The rows of a group lie close to one hidden flat surface of 10 dimensions, which passes through zero. Surfaces can cross.
Known rows, each followed by its group:
| -1.070 | -5.613 | -1.671 | -0.064 | -1.538 | -2.847 |  0.639 | -1.549 |  0.126 | -0.958 |  0.427 |  0.823 | -2.259 |  0.827 |  0.647 |  3.535 |
j_788
| -1.987 | -1.051 | -2.359 |  1.350 | -1.207 | -1.243 |  1.440 |  6.672 | -2.202 |  1.664 | -2.029 |  1.206 |  2.227 | -0.042 |  4.487 | -2.557 |
j_593
|  0.612 |  1.331 |  3.219 | -3.076 | -4.134 |  0.304 |  0.503 | -2.171 | -0.126 | -1.314 | -1.601 | -5.152 | -2.248 | -1.569 | -2.296 |  0.370 |
j_710
|  0.982 | -2.654 | -1.600 |  2.138 |  2.406 | -1.017 |  0.043 | -0.198 |  0.635 |  1.848 |  2.464 |  0.116 | -2.297 | -1.386 |  1.443 |  3.664 |
j_965
|  0.645 | -0.302 | -1.591 |  5.828 | -4.148 |  1.113 | -1.695 | -3.914 |  1.715 |  1.537 | -1.088 |  0.225 | -1.119 | -1.071 |  1.181 | -1.654 |
j_788
| -6.813 |  1.743 |  0.728 |  0.335 | -1.444 | -2.047 | -1.324 | -0.052 |  3.447 | -2.642 |  0.704 |  0.696 | -0.391 |  1.101 | -2.794 |  2.135 |
j_710
|  0.809 | -1.196 |  1.682 | -3.458 | -0.543 | -1.134 |  0.791 | -0.019 | -1.871 | -3.394 |  1.146 |  4.788 |  4.178 |  0.297 |  1.087 |  0.890 |
j_593
|  2.436 | -2.663 |  0.012 |  7.397 |  1.545 |  3.151 |  0.263 | -2.466 |  1.784 | -0.863 |  2.576 | -2.635 | -0.411 |  1.108 | -1.342 |  2.537 |
j_965
|  1.733 |  1.444 |  2.661 |  4.146 |  0.902 | -4.968 | -7.456 | -0.810 |  3.780 | -2.455 |  0.047 | -1.493 | -7.894 | -2.408 | -0.436 |  4.819 |
j_593
| -4.606 | -1.567 | -0.216 | -0.424 | -0.642 | -4.048 | -0.692 |  4.103 |  2.261 |  2.019 |  0.719 | -2.589 | -2.263 | -0.898 |  1.532 |  5.077 |
j_593
|  2.834 | -3.149 | -0.305 | -3.323 |  2.101 | -0.006 |  0.994 | -3.299 | -0.091 | -1.038 |  1.317 |  1.226 |  0.467 |  3.501 | -1.448 |  1.523 |
j_788
| -3.269 | -4.546 | -4.333 |  1.678 |  1.168 |  2.145 |  0.093 |  0.280 | -2.820 |  2.608 |  2.093 |  4.207 | -1.290 | -2.802 |  6.021 |  0.839 |
j_593
|  1.883 | -1.127 |  2.291 | -1.583 | -2.596 | -2.396 | -1.464 |  1.836 | -2.766 |  0.369 | -3.119 |  3.266 |  1.406 | -5.615 |  1.206 | -1.015 |
j_965
| -0.419 | -1.369 |  0.239 |  3.344 | -2.776 | -0.094 |  0.461 |  1.767 | -0.284 |  1.980 | -2.172 | -0.479 |  1.915 | -3.059 | -0.150 | -0.659 |
j_965
| -0.635 | -0.875 |  0.976 |  0.520 |  1.334 |  0.222 |  0.891 |  0.038 |  0.676 |  1.274 |  0.666 | -1.537 |  0.155 | -1.590 | -2.784 |  2.210 |
j_593
| -0.498 | -2.712 |  2.808 |  0.563 | -0.999 |  1.128 | -0.901 | -3.572 |  1.758 |  0.641 |  0.739 | -1.930 |  0.454 | -2.037 | -3.864 |  3.791 |
j_788
| -3.742 |  1.353 |  1.468 |  3.980 | -2.150 | -1.228 | -2.595 |  0.155 |  2.521 | -3.030 | -0.050 |  0.338 | -0.589 | -0.731 | -1.493 |  1.300 |
j_965
|  4.372 | -1.814 | -0.795 |  4.484 |  1.161 |  6.158 |  0.951 | -3.575 | -2.145 | -0.196 |  0.890 | -0.242 |  0.718 | -0.029 |  0.397 | -2.167 |
j_965
| -1.807 | -2.889 | -1.518 |  3.182 | -0.895 | -0.176 |  1.004 |  0.499 |  0.769 |  0.778 |  0.673 | -1.816 | -1.350 |  0.073 |  0.564 |  2.055 |
j_965
| -3.545 | -4.482 |  0.525 |  0.913 | -0.497 | -1.191 |  0.431 |  1.493 | -1.000 |  0.196 |  0.147 |  4.220 |  2.882 | -4.525 | -1.239 |  2.824 |
j_593
|  1.128 |  0.283 | -3.174 | -0.786 |  4.504 |  3.303 | -3.269 | -2.174 | -1.362 |  2.032 |  1.050 |  3.025 | -1.867 |  2.926 |  4.145 | -2.175 |
j_593
|  0.381 | -2.699 | -1.680 |  0.167 |  3.780 |  0.218 | -2.650 | -1.370 | -1.698 |  1.356 |  0.446 |  4.425 | -2.467 | -2.510 |  1.108 |  0.623 |
j_788
| -3.595 |  2.735 |  0.188 | -1.751 |  4.945 | -1.029 | -2.351 |  6.109 | -0.987 |  1.860 | -1.884 |  0.127 | -2.209 | -1.795 | -0.868 | -1.034 |
j_788
|  3.599 | -0.252 |  1.208 | -2.730 | -0.560 | -0.904 |  1.796 | -0.409 | -0.859 | -0.637 |  1.418 | -2.991 | -2.301 | -1.297 |  1.290 |  2.099 |
j_710
| -0.666 |  0.432 |  0.706 |  0.614 |  1.680 | -1.887 | -0.343 |  1.069 |  2.491 | -2.965 |  3.557 |  0.808 |  1.219 |  3.249 |  0.442 |  3.818 |
j_710
| -4.037 | -4.089 | -1.851 |  2.040 | -2.240 | -0.165 | -0.738 |  0.616 | -2.636 | -2.884 | -2.429 |  3.041 | -1.062 | -0.984 |  0.947 | -1.647 |
j_965
| -6.454 | -3.752 | -4.382 |  2.936 | -1.198 |  2.206 |  2.053 | -2.658 | -1.827 | -3.994 | -0.022 |  0.063 | -5.725 |  0.905 | -1.509 | -1.208 |
j_710
| -3.051 | -1.470 |  0.700 | -0.247 | -5.826 | -0.731 | -1.230 | -1.570 | -1.844 | -5.679 |  0.058 | -0.809 | -5.004 | -2.561 |  3.726 |  1.327 |
j_965
| -2.183 | -1.015 |  0.126 |  3.491 |  3.808 | -0.156 | -2.818 |  0.294 |  3.008 | -4.422 |  2.885 |  3.209 |  2.709 |  6.495 | -0.533 |  2.780 |
j_710
| -3.781 |  0.138 |  3.918 | -2.609 | -2.544 |  2.431 |  0.823 | -1.052 |  0.890 | -3.490 |  4.874 | -1.660 |  2.846 | -0.742 |  1.882 |  5.325 |
j_788
| -1.231 | -2.569 |  2.531 |  0.188 | -0.613 | -2.397 | -4.301 | -1.420 |  1.382 | -2.423 | -0.792 |  4.817 |  2.987 |  0.387 | -1.874 |  2.381 |
j_788
|  2.138 |  2.534 |  0.389 | -1.047 | -0.503 |  0.910 |  1.355 |  0.978 | -1.604 |  2.609 | -1.548 |  1.295 |  2.980 | -2.694 | -0.140 | -3.734 |
j_965
| -1.780 | -0.448 | -0.683 |  0.739 | -2.378 | -0.918 |  0.840 |  1.380 |  0.601 | -0.605 | -0.409 | -1.763 | -1.058 |  0.743 |  1.258 |  0.405 |
j_593
|  0.769 | -0.408 |  1.599 |  2.884 | -2.898 |  1.155 | -0.549 |  0.591 |  1.100 | -0.692 | -2.522 | -5.223 |  0.447 |  2.809 | -1.354 | -0.755 |
j_710
|  2.683 | -2.553 |  2.014 |  2.397 | -2.614 | -0.137 |  0.797 |  0.752 | -1.275 | -3.006 | -1.819 | -3.012 | -0.490 | -0.917 | -1.038 |  0.407 |
j_710
| -7.287 |  1.305 | -2.282 | -1.356 | -2.615 |  2.027 |  2.091 | -2.062 | -1.657 |  0.201 | -2.997 |  1.800 | -1.354 | -2.725 | -4.753 | -5.222 |
j_710
|  5.050 | -2.071 |  0.405 |  2.417 |  1.262 |  3.477 |  4.468 | -1.159 | -3.014 | -2.253 | -0.404 | -1.582 |  1.196 | -0.472 | -3.616 | -2.526 |
j_788
| -6.000 | -0.067 | -1.057 |  2.484 | -2.988 |  0.201 |  0.637 |  0.283 |  2.070 | -1.121 |  0.816 | -1.250 | -0.198 |  1.369 |  0.140 |  0.837 |
j_710
| -0.685 |  0.792 |  2.017 |  4.445 | -0.541 | -1.786 | -3.423 |  0.340 |  3.270 | -1.748 | -1.939 | -4.092 | -3.554 |  0.596 | -4.019 |  1.698 |
j_593
|  0.717 | -2.243 |  0.058 |  2.122 | -0.788 | -1.537 | -4.357 |  0.822 |  0.052 |  5.034 | -3.541 |  0.988 | -1.455 | -4.642 |  0.826 |  0.192 |
j_965
|  5.287 | -2.247 | -1.603 | -0.941 |  2.807 |  0.261 |  3.999 | -0.871 | -2.401 | -2.069 |  0.809 | -1.267 | -2.206 |  2.379 | -0.974 | -0.797 |
j_788
|  1.161 |  0.025 | -1.526 |  1.338 |  0.102 |  1.097 |  2.964 |  1.674 | -1.849 |  1.514 | -1.475 | -1.359 | -0.216 | -1.359 | -0.636 | -2.934 |
j_788
| -7.125 | -0.399 | -2.659 | -0.568 |  0.290 | -0.848 | -6.241 | -0.594 |  2.336 |  7.698 |  0.085 |  3.837 | -1.648 | -2.870 |  3.999 |  2.140 |
j_593
| -1.413 |  2.357 | -1.995 |  0.573 | -0.229 |  0.763 |  1.998 |  1.093 |  0.479 |  3.139 |  0.456 | -0.140 |  1.267 | -0.325 |  0.647 | -1.871 |
j_710

New rows, each followed by its group:
|  0.118 |  1.559 |  2.600 | -0.606 | -3.525 | -2.107 |  0.418 |  0.981 |  0.691 | -0.186 | -0.669 | -2.661 | -0.432 | -3.233 | -0.717 |  1.418 |
j_710
| -1.910 | -2.571 | -2.675 |  1.380 |  1.000 |  2.538 |  1.333 | -1.984 |  1.189 | -0.417 |  2.063 | -3.234 | -1.709 |  5.289 |  0.239 |  1.688 |
j_965
| -1.322 |  2.819 |  0.287 | -1.070 | -2.126 |  0.727 | -2.620 | -1.424 | -0.714 | -0.433 | -1.373 |  1.251 | -1.564 | -1.602 |  1.281 | -2.744 |
j_965
| -0.360 |  4.053 |  1.994 | -0.924 |  1.483 |  5.970 |  4.592 |  2.404 | -2.524 | -3.161 |  2.504 | -5.063 |  1.628 |  0.401 |  0.003 | -1.870 |
j_788
|  3.014 |  3.507 |  0.775 | -2.156 | -0.908 | -4.013 |  1.846 |  1.806 |  1.880 |  0.401 | -2.135 | -5.721 | -3.044 |  1.576 | -2.880 | -0.599 |
j_593
|  3.510 | -0.799 | -3.375 |  0.851 |  2.902 |  0.630 |  4.288 |  2.096 | -3.133 |  0.220 | -1.549 | -1.993 | -3.151 |  1.007 | -0.975 | -3.866 |
j_788
| -2.965 |  0.381 |  2.787 |  4.252 | -1.434 |  1.201 | -1.100 |  2.447 |  1.965 |  1.618 |  0.962 | -2.073 |  2.889 | -3.715 | -0.279 |  3.090 |
j_593
|  0.616 |  2.595 |  0.512 |  0.883 | -2.309 | -0.026 |  0.557 |  3.013 |  0.017 |  0.506 | -0.092 | -1.642 |  1.530 | -0.211 |  3.592 | -1.031 |
j_593
|  0.372 | -1.197 | -1.389 |  0.192 |  2.750 | -1.580 | -1.375 |  1.278 | -1.212 |  0.669 | -0.648 |  3.170 | -1.891 | -1.727 |  0.651 | -0.400 |
j_788
| -2.409 |  2.140 | -3.180 | -4.109 |  0.245 | -1.484 |  1.934 |  1.459 | -0.446 |  1.697 | -0.586 | -1.246 | -3.356 |  1.679 |  1.067 | -1.848 |
j_965
| -1.699 | -3.301 |  1.247 | -1.242 |  0.643 |  0.531 | -1.734 | -2.491 |  0.448 | -0.085 |  0.802 |  1.777 |  1.423 | -0.176 | -1.484 |  2.822 |
j_788
| -3.688 |  1.771 |  2.673 | -0.876 |  1.448 |  0.359 | -1.002 |  3.733 | -0.414 | -1.527 |  1.021 | -1.259 | -0.211 | -2.544 | -0.031 |  2.109 |
j_788
| -3.799 |  0.001 |  0.491 |  2.565 | -2.491 |  5.573 | -1.742 | -6.422 |  1.295 |  0.337 | -0.195 |  1.089 |  2.367 | -0.098 | -3.265 | -1.739 |
j_593
|  0.809 | -1.317 | -1.123 | -1.270 | -3.558 |  0.723 |  4.562 | -1.958 | -0.179 |  1.545 |  1.163 | -1.310 |  2.226 |  0.742 |  1.078 | -0.017 |
j_788
| -0.815 | -1.182 | -3.160 | -0.124 | -0.659 |  0.313 |  1.345 |  0.477 | -0.900 |  2.124 | -2.164 |  1.584 |  1.564 |  2.379 |  0.392 | -3.419 |
j_788
| -2.457 |  0.409 | -0.028 | -2.323 | -2.455 |  3.100 |  1.145 | -2.636 | -1.052 | -3.761 |  2.804 |  0.844 |  0.869 |  1.599 |  2.905 |  0.100 |
j_965
| -0.066 | -1.816 |  0.190 | -2.131 |  0.032 |  0.281 |  2.861 |  2.015 |  1.214 |  3.079 | -1.236 | -2.789 |  5.281 |  4.278 | -2.095 |  0.311 |
j_965
|  0.973 | -1.762 | -2.845 | -1.874 |  2.086 | -2.168 |  0.003 | -1.289 | -1.111 |  2.632 |  1.660 |  2.017 | -5.204 | -3.478 |  2.384 |  1.795 |
j_593
|  2.112 |  0.478 | -0.943 | -1.502 |  0.680 |  0.950 |  0.553 | -2.656 |  0.188 | -0.172 |  1.848 | -0.464 | -0.973 |  2.044 |  1.591 |  0.228 |
j_788
|  0.152 |  0.039 |  0.317 | -2.380 | -1.873 |  1.736 | -0.542 | -0.322 | -1.151 |  1.084 | -3.818 | -2.000 |  0.849 |  2.292 | -0.652 | -3.479 |
j_965
| -4.366 |  2.370 |  0.081 | -1.795 | -4.426 | -1.668 |  3.085 |  2.866 |  2.454 |  2.205 | -0.375 | -4.135 |  2.325 |  1.049 |  0.017 |  0.378 |
j_965
| -1.476 |  0.885 | -0.616 | -7.418 | -0.696 | -1.327 |  3.300 |  1.694 |  1.352 |  2.911 |  0.751 | -4.136 |  1.014 |  4.545 |  1.197 |  1.579 |
j_965
| -3.476 |  3.820 |  2.310 |  1.408 |  2.261 |  5.274 | -4.736 | -0.821 |  1.107 | -3.941 |  0.712 | -0.513 |  0.887 |  4.120 | -0.789 | -1.434 |
j_788
| -1.880 |  0.708 | -1.984 | -0.918 | -0.134 | -1.004 |  5.380 |  2.104 | -1.193 | -0.320 |  0.300 |  0.022 |  0.067 | -0.701 | -1.965 | -1.722 |
j_710
| -2.816 | -0.202 | -2.133 | -0.785 |  1.054 |  3.398 |  0.854 | -1.179 | -0.015 |  1.863 |  1.329 |  2.514 |  4.120 |  2.768 |  1.045 | -1.625 |
j_965
|  0.916 | -0.747 |  0.609 | -1.729 | -2.196 | -4.730 |  3.108 |  2.921 |  0.663 |  0.175 | -1.716 | -1.662 |  0.996 |  0.085 | -1.956 |  0.928 |
j_788
| -1.868 | -1.375 | -1.601 | -1.976 |  3.917 | -1.409 | -2.070 |  1.936 |  0.207 |  2.806 | -1.656 |  1.644 | -0.442 |  2.097 | -0.977 | -0.156 |
j_593
|  0.981 | -0.213 |  1.766 |  2.108 |  2.837 |  0.744 | -1.489 | -1.266 |  1.502 |  1.304 |  1.582 | -1.509 | -1.672 | -2.866 | -2.695 |  3.120 |
j_593
|  3.045 |  0.313 |  2.186 |  1.044 |  0.189 | -3.067 | -0.076 |  1.503 | -0.093 | -0.824 |  0.969 |  0.525 | -1.307 | -5.210 |  0.170 |  2.684 |
j_593
| -4.541 |  1.009 | -2.699 | -0.831 | -0.573 | -2.698 |  1.318 |  1.937 |  2.315 |  2.157 | -0.356 | -3.123 | -3.700 |  1.880 | -0.794 |  0.729 |
j_710
|  2.397 | -0.773 |  0.825 |  2.406 |  1.741 | -1.425 | -1.623 |  2.618 |  1.783 |  0.124 |  1.594 |  0.826 |  3.087 |  2.246 |  2.426 |  2.656 |
j_710
| -1.042 |  1.295 | -1.600 |  2.707 |  0.734 |  4.364 | -1.914 | -4.212 |  0.875 | -0.987 |  1.235 | -1.905 | -3.426 |  2.909 |  0.430 | -1.233 |
j_965
| -0.003 | -0.500 | -2.447 |  3.089 | -0.419 |  2.334 | -2.733 | -1.135 | -1.628 |  4.415 | -3.212 |  1.260 | -2.159 | -3.017 |  1.390 | -4.050 |
j_965
| -0.939 |  4.111 |  2.034 |  3.428 | -3.558 |  2.465 | -0.912 |  0.612 |  0.597 | -4.650 |  1.176 | -0.545 |  2.475 |  1.069 |  2.723 | -1.864 |
j_788
| -3.149 |  0.394 | -0.328 | -1.428 | -0.909 |  0.163 | -2.246 | -0.889 | -0.124 | -2.740 | -1.448 |  0.256 | -2.182 |  2.481 | -0.212 | -1.262 |
j_965
|  2.065 |  2.856 | -1.668 | -1.515 |  1.301 |  0.470 |  3.186 | -1.169 | -0.016 |  1.837 |  2.406 | -2.798 | -3.988 | -1.400 |  0.755 | -0.169 |
j_710
| -6.806 |  0.810 | -3.724 |  0.349 |  0.386 | -1.111 | -2.838 |  0.299 |  1.616 |  0.873 | -1.412 |  0.826 | -4.415 |  2.423 |  0.112 | -1.396 |
j_965
|  3.113 | -0.876 |  0.406 |  1.043 |  4.404 |  0.008 | -1.094 | -0.254 | -1.381 |  0.921 | -0.370 |  2.776 | -0.196 | -2.791 | -2.621 | -0.157 |
j_593
| -0.011 | -0.798 | -1.716 | -0.395 | -1.626 |  0.074 |  0.962 | -0.796 | -0.269 |  2.540 | -1.658 |  2.424 |  3.342 |  1.063 |  0.320 | -2.552 |
j_788
| -0.480 | -0.399 |  0.317 | -2.277 |  0.755 | -1.424 | -0.392 |  0.297 |  0.984 |  1.368 | -1.449 | -0.181 |  1.082 |  1.962 | -1.901 |  0.113 |
j_788
|  0.894 | -0.891 | -2.239 |  5.845 |  1.189 | -0.678 | -0.070 |  2.757 |  1.220 |  1.374 | -0.242 | -1.434 | -0.984 |  1.516 |  1.175 | -0.046 |
j_710
| -2.395 |  0.056 | -0.549 | -1.506 |  0.329 |  2.497 | -2.246 | -4.420 |  1.701 | -2.316 | -0.359 | -1.106 | -0.852 |  7.323 | -2.025 | -0.931 |
j_593
| -3.399 | -0.118 | -1.083 |  4.540 | -2.133 | -0.210 | -2.217 |  5.151 |  0.867 | -1.055 |  0.304 | -2.705 | -1.334 |  2.236 |  6.907 |  1.019 |
j_593
| -1.651 |  3.719 | -2.023 | -1.395 |  0.959 |  0.845 |  3.457 |  5.965 | -2.672 | -3.283 |  0.496 | -1.657 | -0.354 |  3.538 |  3.910 | -3.842 |
j_788
|  0.926 | -0.513 |  0.073 | -0.649 | -0.143 |  0.284 |  1.981 |  1.425 | -2.229 |  1.332 |  1.910 |  3.102 |  2.530 | -4.802 |  3.299 |  0.619 |
j_593
|  0.113 |  2.633 |  4.981 |  0.188 | -1.881 | -0.568 | -6.660 | -1.828 |  1.186 |  0.312 | -5.329 |  1.045 |  0.903 | -3.757 | -5.031 | -1.893 |
j_710
| -0.716 | -2.744 |  0.959 | -0.858 |  3.414 |  0.312 |  0.480 |  2.086 | -3.109 | -1.727 |  0.919 |  2.799 |  0.032 | -3.925 | -0.468 |  1.752 |
j_788
| -2.717 |  3.003 | -1.904 |  2.828 |  0.061 |  2.845 | -2.187 | -1.593 |  0.159 |  0.020 | -1.637 |  1.125 | -1.372 |  0.876 | -0.837 | -4.467 |
j_965
| -1.707 |  1.627 | -0.884 | -1.140 | -1.807 | -4.566 | -1.463 |  0.456 |  2.008 |  4.506 | -1.653 | -0.842 | -3.936 | -3.853 | -0.235 |  1.182 |
j_593
